The first 7 rows are patterns. Each new row is the sum of 2 different patterns, raised or lowered, with some noise. Before adding, each is slid sideways (what falls off one end comes back at the other) and multiplied by a number that may be negative. Names go in the order of the patterns.
Known rows, each followed by the names of its patterns:
[-1.50 -0.88 -1.37  0.32 -0.53 -0.23 -1.07  0.82  1.46 -1.00 -0.31 -2.54
  0.44 -0.55 -0.46 -0.71 -0.64 -0.34 -1.39 -0.86 -2.31  0.29  0.84  1.23
  0.44  0.29  1.18  0.89  0.54  1.02  0.24  0.07 -0.13 -0.12 -1.83]
Z161
[ 0.19  1.07  0.04 -0.73  1.25 -1.33 -0.27 -1.69 -1.24 -0.76  0.65 -0.57
 -0.95  2.05 -1.04 -2.05  2.21  0.06  2.79  0.19 -0.93 -0.60 -0.12  0.22
 -0.80  0.25 -1.66 -0.66  1.58  1.39  1.11 -0.58 -0.76 -0.43 -0.49]
Z373
[ 1.28 -0.85 -2.17  0.88 -0.10 -0.56  1.38  1.88  0.14 -0.35 -1.57 -1.67
 -1.54 -2.31 -0.16  0.90 -0.39 -1.32  0.39 -0.34  2.00  1.21  1.45  0.92
 -0.27  0.08 -2.25 -0.95 -1.57  1.84  0.38  1.11  0.58 -1.21 -0.60]
Z218
[ 0.41 -1.47 -0.49 -0.81  0.42 -1.51  0.71  0.84 -0.63 -1.12 -0.13  0.71
 -1.28 -0.40 -0.54 -1.26 -0.25  0.13  0.78 -1.88  0.71 -0.57  1.09  1.75
  2.03  0.32 -1.12  0.79  2.50  0.87 -0.45  2.41  1.05 -0.20  0.09]
Z183
[ 0.34  0.95 -0.61  1.72 -0.41  0.25  0.48 -0.34  0.54 -0.69 -1.10 -0.46
 -0.66 -0.01  0.77  0.93  2.18 -0.62  0.78  1.02  1.06  2.37 -0.92  1.00
 -0.73 -0.32  0.25  0.31  0.35 -0.91  1.26  2.31 -0.91  0.63  0.71]
Z414
[ 1.45 -1.31 -0.87 -0.71 -1.12  0.43  1.35  0.19 -1.70 -0.61 -2.44 -1.56
 -0.41  0.73  2.50 -0.24 -3.85 -0.13 -0.80  1.99  0.20 -0.29  1.48 -0.29
  0.36  1.93 -0.38 -1.31 -0.72 -0.62 -0.29  0.26 -0.05 -0.21  0.65]
Z534
[-1.14  2.06 -0.73  1.86 -0.78  0.00  1.37  1.60  0.13 -1.01  1.04 -1.26
 -0.31  0.17 -0.53  0.31 -0.33 -0.04 -0.68 -0.38  1.27 -0.68 -0.35 -0.22
 -0.03 -2.04  1.51 -1.81  1.31 -0.36 -0.62 -1.59 -0.47 -2.16 -2.21]
Z508

New rows. What belongs after each?
[-0.90 -2.16 -1.00  4.65  0.35  1.02 -1.98  0.06  0.64 -1.94  0.22 -1.39
 -1.05  1.59  2.79  1.67  1.41  1.74  0.94  1.05  1.50  0.25 -0.68  1.78
  1.45 -0.02  0.58 -0.49 -1.70  0.69  1.93  1.08  2.30  2.78  1.98]
Z161 Z534
[ 0.65  1.07 -0.32  1.64 -0.68  3.24  1.73  0.87 -0.40  2.50  1.29 -0.42
  2.87  2.57  1.15  0.93  2.22  1.70  1.67  2.85  1.77  0.06  1.07  3.20
  0.63  1.76  1.76 -1.69  0.79 -0.06  2.49  0.90  0.01  0.89  3.32]
Z183 Z508
[-0.39 -0.12 -2.28 -0.21  1.07 -0.45 -0.86 -0.41 -1.07 -0.82 -2.14  0.65
 -0.24 -1.20 -0.72  0.69 -0.56  0.46  1.25  0.79  0.47  0.27 -0.14 -1.89
 -1.54 -0.07  0.30  0.18 -0.41 -1.33 -2.49 -1.06  1.21 -1.54 -3.49]
Z218 Z183
[ 0.65  0.63 -0.10  0.59  0.99 -1.00 -0.57 -0.68 -1.57 -0.25 -1.97  0.48
 -1.38  0.09  0.64 -2.43  0.67 -2.81  1.21  0.05 -0.34 -0.62 -0.61  0.67
 -1.94 -2.43 -1.04  0.02  0.38  1.00 -0.10  0.98 -0.10  1.31  0.51]
Z161 Z414
[-0.06  0.11 -0.66  0.54  1.17 -2.64 -0.75 -0.20 -0.14 -0.03 -1.12 -1.45
 -0.90 -0.89 -1.25 -1.75  0.93  0.58  1.68  1.86 -0.11 -0.64 -0.76  1.64
  0.46  2.83  0.46 -1.24 -0.28 -2.57  1.90  2.97  0.13  0.67 -1.75]
Z161 Z534
[-1.40 -0.82 -3.34 -1.93 -0.37 -2.70 -0.86 -3.03 -2.39 -2.17 -1.45 -0.23
 -2.21 -4.37 -3.20 -3.31 -2.93 -3.35 -2.47 -2.59 -4.22  0.29 -2.30 -0.31
 -1.70 -0.70 -2.45 -2.63 -0.16 -2.04 -3.83 -1.31 -1.27 -2.01 -1.60]
Z183 Z414
[ 2.85  2.30  3.18  1.15  3.11  1.10  1.65  0.54  0.11  1.35 -0.09  0.93
  0.78  0.80  0.64  2.97  3.50  2.44  0.80  0.14  2.80  2.01  3.17  0.15
  1.88  0.68  0.25  1.13  0.00  2.10  1.46  3.63  3.96  1.08  3.00]
Z161 Z414
[-1.66 -0.68 -2.47 -3.31 -1.33 -2.12 -4.28 -2.94 -2.15 -1.41 -0.92 -0.05
 -2.21 -1.16 -3.61 -1.35 -2.38 -1.77  0.74 -0.70 -4.10 -2.19 -0.86  0.24
 -0.89 -0.67 -0.22 -1.81 -1.93  1.42 -2.39 -1.94 -2.94 -3.60 -3.50]
Z183 Z534
[ 1.67  0.90  1.45 -0.89  0.60  1.59  0.80  2.63 -0.66  2.32  0.96  2.38
  2.05  1.33  2.28  1.70  3.79  0.13 -0.97  0.90  0.31  0.58 -0.03 -0.17
  1.24 -0.67  1.30  1.02  0.97  1.68  2.33  2.89  2.71  2.76  1.44]
Z161 Z414
[-2.61 -3.49 -2.43 -4.09 -1.31 -0.77 -0.79 -1.26 -1.86 -1.87 -2.20 -3.29
 -0.90 -2.40 -2.68 -2.92 -3.85 -2.59 -3.96 -2.15 -2.78 -2.12 -2.53 -2.53
 -2.16 -2.42 -2.66 -2.21 -2.77 -4.28 -2.05 -3.15 -1.85 -3.91 -2.13]
Z161 Z414
[ 0.14  2.53  2.03  0.73  1.11 -0.47  0.85  1.74  2.18  4.04  1.23 -1.84
  1.18  0.51  1.71  0.48  0.63  1.60  1.19  1.25  2.75  0.22  0.76  1.74
  0.19  0.89 -0.29  1.56  0.74  1.59  1.97 -0.23  0.42 -0.25 -0.14]
Z161 Z534
[ 0.27 -1.66  1.12 -0.06  0.32 -1.73  0.94 -1.25 -2.29  0.63 -0.58 -0.10
  1.21  2.93 -0.86 -1.83 -3.17 -2.73 -2.33 -3.90 -1.67 -0.46 -1.99 -2.26
 -0.48 -1.17  1.20  1.92  1.82  0.95  0.12 -0.96 -2.56 -1.53 -1.41]
Z161 Z218
[-2.19  0.07 -1.98  0.44 -0.28 -1.04 -1.94 -1.00  0.27 -1.10  0.28 -1.41
  0.15 -0.09 -1.02  0.10  2.29  0.56  0.79 -1.28  0.43  0.04 -1.43 -0.36
 -0.79 -3.13 -1.45 -0.33 -1.15  0.28 -0.71 -0.79 -1.36  0.42  0.43]
Z161 Z534
[ 1.62  0.14  1.34  1.15  2.82  2.95  4.03  0.38  0.27  0.43 -0.40  1.71
  2.06  1.27  4.31  3.32 -1.68  1.74  1.66  2.04  0.35  1.46  3.30  2.93
  3.36  4.44  3.48  1.05  0.54  1.61  2.68  1.59  2.08  0.02  1.21]
Z218 Z534
[-0.15 -1.90 -0.07 -2.91 -0.32 -2.19 -2.83 -0.85 -0.80 -1.53 -2.74 -0.73
 -0.40 -1.62 -0.62 -1.52 -1.82 -3.84  1.25 -3.54 -0.26 -2.92 -3.77 -4.62
 -2.32 -2.03 -3.84 -4.91 -1.01 -1.82 -2.80 -3.21 -1.36 -0.81 -0.88]
Z183 Z508
[-0.37 -1.85 -1.23  0.11  0.15  1.12 -0.12  0.76  1.60  0.98  0.99  0.83
 -0.48 -0.48 -1.62  0.51 -1.85 -1.72 -1.43 -2.57  1.06 -1.00  0.46 -0.33
  0.35  0.79 -0.85  0.57 -2.61 -1.49  0.47 -0.59 -0.98 -0.61 -0.87]
Z161 Z414
[ 0.22  0.10 -0.21  0.35  0.05 -0.79 -1.75 -0.40 -0.02 -2.62 -0.36 -2.22
 -1.81 -2.17  0.10 -2.33  0.39 -0.87 -0.17  0.48 -1.03 -1.01 -0.03  0.40
  0.68 -2.60 -1.38 -2.23  0.97 -1.75 -2.40 -2.37 -2.28 -1.52 -2.10]
Z218 Z508
[ 1.27 -0.80  2.63 -0.45 -0.10  0.45  0.11  0.44 -0.04  1.31  0.75  0.62
 -0.02 -0.77 -1.25 -0.68  0.99 -2.32  0.32 -1.72 -0.94 -0.09  0.75 -0.03
  1.35  2.80  1.75 -1.08  1.32 -1.92  0.62 -0.18 -0.46 -2.26 -1.66]
Z161 Z508
[ 0.10  0.43  2.03  3.04  2.74 -0.32  1.72  2.81  0.95  2.72  1.21  2.26
  1.02  2.60  2.21  2.36  1.79  2.02  2.04  2.73  1.51  2.98  2.45  1.50
  3.15  1.44  3.30  2.29  2.09  2.08  0.92  3.34  0.80  1.33  0.69]
Z183 Z414
[ 3.65  5.44  2.70  0.32  4.87  1.46  1.21  1.93  1.54  0.60  0.98  0.86
  1.48 -0.04  3.47  1.87  0.76  0.45  1.62  0.61  1.85 -0.32  2.30  0.14
  1.01  0.27  1.91 -1.95  0.35  0.29  4.48  2.76  5.16  1.27  0.63]
Z183 Z508
[ 1.82  0.35  1.38 -0.30 -0.20 -0.73  2.97  1.97  2.46  1.38  0.98  0.63
 -2.62  0.56  3.91 -0.08  1.22 -0.94  1.23 -0.36 -0.12  0.48  1.17  0.30
  2.81  2.22  0.49  1.90  2.99  1.20  0.41  2.95  0.99 -0.73  2.00]
Z183 Z534
[-0.26 -1.18 -0.21  0.59 -0.98 -1.82 -0.70 -4.02 -1.95 -2.40 -2.07 -2.10
 -1.43 -0.46 -2.36 -1.39 -1.41 -1.30 -2.14 -0.88 -1.15 -0.35 -0.26 -0.76
 -2.90 -0.69 -0.57 -2.83 -0.86  1.17 -4.05 -0.37 -4.48 -1.47 -0.50]
Z373 Z508
[ 0.43  0.43 -0.15  1.78 -0.36  1.76 -1.99  0.68 -0.11  1.54  2.04  1.43
  1.42  0.84  0.28  3.08  1.51 -0.10  3.16  0.77  1.23 -0.03  0.84 -0.74
 -0.51 -0.15  0.09 -2.02  0.53  0.55 -0.33 -0.27  0.88  2.43 -1.37]
Z183 Z414
[-0.11 -0.34 -0.84 -0.74 -0.34 -1.53 -1.77 -1.00  0.55  0.76  1.28 -0.23
 -0.88  0.40  1.43  0.43  1.96  0.96  0.07 -0.78 -2.04 -1.32  1.47 -0.78
 -0.63 -1.32 -0.68 -0.27 -1.78  0.60  0.45 -2.21 -0.31 -1.04  0.42]
Z161 Z534
[-1.81 -0.84 -2.69 -1.23 -1.59 -0.97 -2.91 -2.27 -2.05 -1.81 -0.73 -3.40
 -4.99 -3.31 -2.72 -3.91 -1.91 -1.61 -2.59 -1.59 -0.33  0.29 -0.05 -0.85
  0.49 -2.33 -2.29 -2.48 -1.12 -2.54 -0.98 -0.12 -0.38 -0.72 -1.14]
Z218 Z183
[-0.36 -1.79 -2.30 -1.31 -2.29 -3.57 -0.79 -0.84  1.71  0.17 -2.21 -0.87
 -2.50  1.08  1.08 -0.56 -0.33  0.64  0.06  0.30 -1.16 -1.67 -2.68 -1.72
 -1.85 -0.40 -2.22 -0.65  0.17 -0.30 -2.74 -1.78 -0.85 -2.77 -0.92]
Z183 Z534
[-0.94 -0.77  1.51  1.12  2.27 -0.53 -0.08  0.35 -1.15  0.97 -2.39  1.64
 -1.02 -0.08 -0.01 -0.99 -0.70 -0.54 -0.01  0.09 -0.83 -0.12 -0.15  0.70
  1.51 -1.03  0.71 -1.99 -1.32 -1.23 -2.45 -0.24 -0.62 -1.80 -1.82]
Z218 Z414
[ 1.81  2.88  1.23  0.98  0.33  0.41 -2.51  3.28 -1.02  1.50 -0.07 -1.52
  0.66 -0.09  0.02 -0.64  0.01  2.93  0.14  3.80 -0.60 -0.86  3.29  2.08
  0.73  0.02  1.43  0.67 -0.53  1.80  0.54  1.17  1.24  0.73  1.38]
Z414 Z508
[-0.52 -0.65 -1.44 -1.78 -0.36 -1.90 -1.02 -1.37 -2.00 -0.92 -0.78 -1.66
 -1.98 -0.60  2.47  0.09 -0.45 -0.74 -0.72 -2.27 -1.54 -0.02 -2.01 -2.73
 -1.31  0.62 -3.16 -0.42 -0.10 -2.75 -3.52 -1.44 -0.42 -1.17 -0.51]
Z218 Z183
[-0.46 -1.95  0.56 -0.61 -2.04 -0.51  0.79  1.55 -1.68  1.90 -0.64  0.02
 -0.61  1.29 -0.73 -2.01  1.32  2.77 -1.16 -0.48  1.46  0.24  0.99  0.29
  1.34 -1.03 -0.95  1.78 -1.49  0.59 -2.19 -3.09 -2.84 -1.43  0.61]
Z183 Z414
[-2.41 -0.71  0.86 -0.68 -1.42  1.16 -0.04 -0.94  0.41  0.42 -1.57 -0.43
 -1.78 -0.13 -1.91  0.42 -0.69 -2.30 -1.10 -0.79  1.33 -2.14 -0.85 -1.08
 -1.56 -0.74 -0.55  0.66 -1.83  1.22 -1.52 -0.54 -0.13  0.56 -0.66]
Z161 Z183
[-1.59 -1.71 -3.62 -2.22 -3.13 -1.76 -0.72 -1.53  0.36 -1.14 -1.47 -3.66
 -3.86 -1.93 -2.81 -1.95 -2.26 -4.62 -0.45 -1.24 -1.60 -1.47 -1.65 -3.05
 -3.21 -1.16 -2.69 -2.79  0.02 -1.35 -0.99 -2.02 -3.14 -0.96 -2.47]
Z218 Z414
[-1.03 -1.28 -0.91 -1.25  0.02 -0.59 -1.17  1.19 -0.54 -1.08  1.77  1.49
  3.18  0.94  0.61 -0.45  0.61  0.61  0.41 -0.27 -1.91  0.59  1.55  2.94
  0.53  0.19 -0.03  0.38  0.30  0.46  1.84  0.91  1.50  0.76 -1.32]
Z161 Z373
[ 3.21  0.43  0.92 -1.10  0.35 -0.46  0.25  2.43  3.71 -1.35  3.58  0.67
  3.00  3.44  3.26  2.98  0.83  3.11  1.86  1.25  1.17  0.89  1.68  1.39
  2.00  1.19  1.32  3.49  2.26  0.67  1.06  1.49 -0.84  3.62  1.00]
Z534 Z508
[-1.06 -2.23 -0.81 -2.80 -0.23 -1.99 -2.12 -0.44 -1.67 -1.89 -1.09  0.25
 -1.68 -2.23 -2.08 -2.28 -1.69 -1.64 -0.80 -2.08 -2.42  0.32 -3.08 -2.00
 -3.03 -2.41 -3.72 -0.02 -3.33 -1.27 -0.19 -2.71 -4.26 -0.18 -3.15]
Z373 Z508
[-0.59  0.65 -1.52  0.36  0.21  0.05 -4.03 -2.42 -2.32 -0.79  0.38 -3.26
 -2.59 -1.55 -0.34 -2.03 -0.42 -0.35 -1.08  0.73 -2.09 -2.19 -2.87 -1.57
 -1.69 -3.71 -2.06 -1.82 -2.31 -1.88 -0.25 -2.81 -0.14 -1.17 -0.27]
Z161 Z508
[ 1.42  2.66  3.23 -0.54  0.79  1.06  2.17  3.37  0.49  2.10  0.29  0.01
  1.17  1.71  0.56  1.05  2.11  3.89  0.93  1.91  1.25  1.50  2.26 -0.81
  3.05  1.80 -0.05  1.26 -1.09  1.24  0.92  0.37  0.78  0.34  1.37]
Z373 Z414
[-1.39 -3.08 -0.92 -3.12 -1.52 -0.94  2.39 -0.66  1.06 -1.30 -2.27  0.05
 -0.14  0.72 -1.40  1.23 -1.44 -1.77 -0.90 -0.20 -0.78 -2.34 -0.18 -1.39
 -1.49  1.73 -0.10 -0.98 -1.08 -1.88 -3.92 -0.32 -4.06  0.53 -0.23]
Z218 Z508
[ 2.66  0.83  1.79  1.16  2.41  1.09  3.48  0.96  2.88  0.92  0.54 -1.27
  2.05 -0.57 -0.81 -0.01  1.55  1.95  2.51  1.84  2.07  2.62  2.83  1.74
  1.75  1.67 -1.10  2.45  1.46  0.80  1.85  0.84  2.28 -0.05  1.95]
Z414 Z508
[ 1.44 -1.32  0.79 -0.35 -0.43  0.27 -1.28 -0.33 -1.93  0.93  1.27  0.12
  1.17  0.60  1.42  0.98  2.31 -0.28  1.96 -0.99  0.29  0.60 -0.11 -0.83
  1.35  0.78  1.28 -2.26  0.48 -2.45  1.50  1.30 -1.96 -1.56 -2.33]
Z161 Z508
[-0.23 -0.47  1.55  0.97  1.28  1.67  0.88  0.26  2.23  3.13  1.99  3.51
  1.88  1.57  0.85  0.17  0.69  2.37  1.88  1.70  1.49  0.60  1.58  0.40
  1.81  1.23  0.06  2.22  2.48  3.21  1.16  0.56  0.04  0.81  1.07]
Z161 Z534
[-0.14  1.87  2.08  0.49 -0.32 -1.65 -0.74  0.58 -1.60 -2.29  0.17 -0.90
 -0.74  0.80  1.39  0.14  1.25  0.16 -0.41  0.12 -1.80  0.38  0.82  0.58
 -1.54 -0.96  0.50  1.60  2.77  0.58  0.99  0.10  0.68 -1.02 -0.38]
Z161 Z218
[-1.24 -2.80 -2.64 -0.89 -2.20  1.28 -3.37 -1.63 -2.75 -2.21 -1.95 -1.29
 -1.17 -1.66  1.77 -2.97 -4.29 -1.60 -2.40 -0.46 -3.06 -3.43 -2.86 -3.10
 -2.24 -2.66 -1.79 -3.09 -0.73  0.52 -0.16 -0.10 -2.74 -2.10 -2.21]
Z161 Z373
[-0.63 -0.42 -3.66  0.69  2.28 -0.95  0.31 -2.57 -0.61 -0.55 -1.15 -0.24
 -2.46 -1.55 -0.13  0.30 -0.27  1.55 -2.04  0.71 -2.16 -0.43 -0.69 -0.34
  0.50  1.97  1.89  1.10 -3.23 -1.05 -2.82  1.14 -0.25 -0.39 -1.44]
Z534 Z508
[ 0.42  1.72  0.50 -0.31  2.68  0.08  1.41  2.15  3.78  2.81  2.49  0.18
 -1.00  0.60  1.13  1.86  1.92  2.73  0.98  1.59  1.10  3.44  1.50  2.26
  1.63  1.43  0.38 -0.05  1.27 -0.40  2.21  1.57  2.92  0.92  0.07]
Z218 Z183
[-2.74 -1.14 -2.52  1.02 -1.41  0.85 -1.35 -0.88  1.02  0.88  0.81 -2.29
 -0.95 -3.12 -1.83 -1.21 -2.48 -1.62 -1.82 -1.81 -1.81 -1.46  0.00 -1.59
 -0.02 -0.07 -0.55 -1.84 -0.13 -2.40  0.14 -0.70 -2.33 -3.62 -0.79]
Z161 Z508
[ 1.95  1.15  3.19  1.31  3.15  0.65  1.47  1.83  2.93  1.92  1.10  3.72
  1.09  3.33 -0.31 -0.45 -0.38  1.61  0.66 -0.46  2.28 -0.07 -1.14  3.00
  1.40  3.92  1.72  2.18  2.26  2.08  2.78  0.50  2.13  0.21  1.75]
Z161 Z373
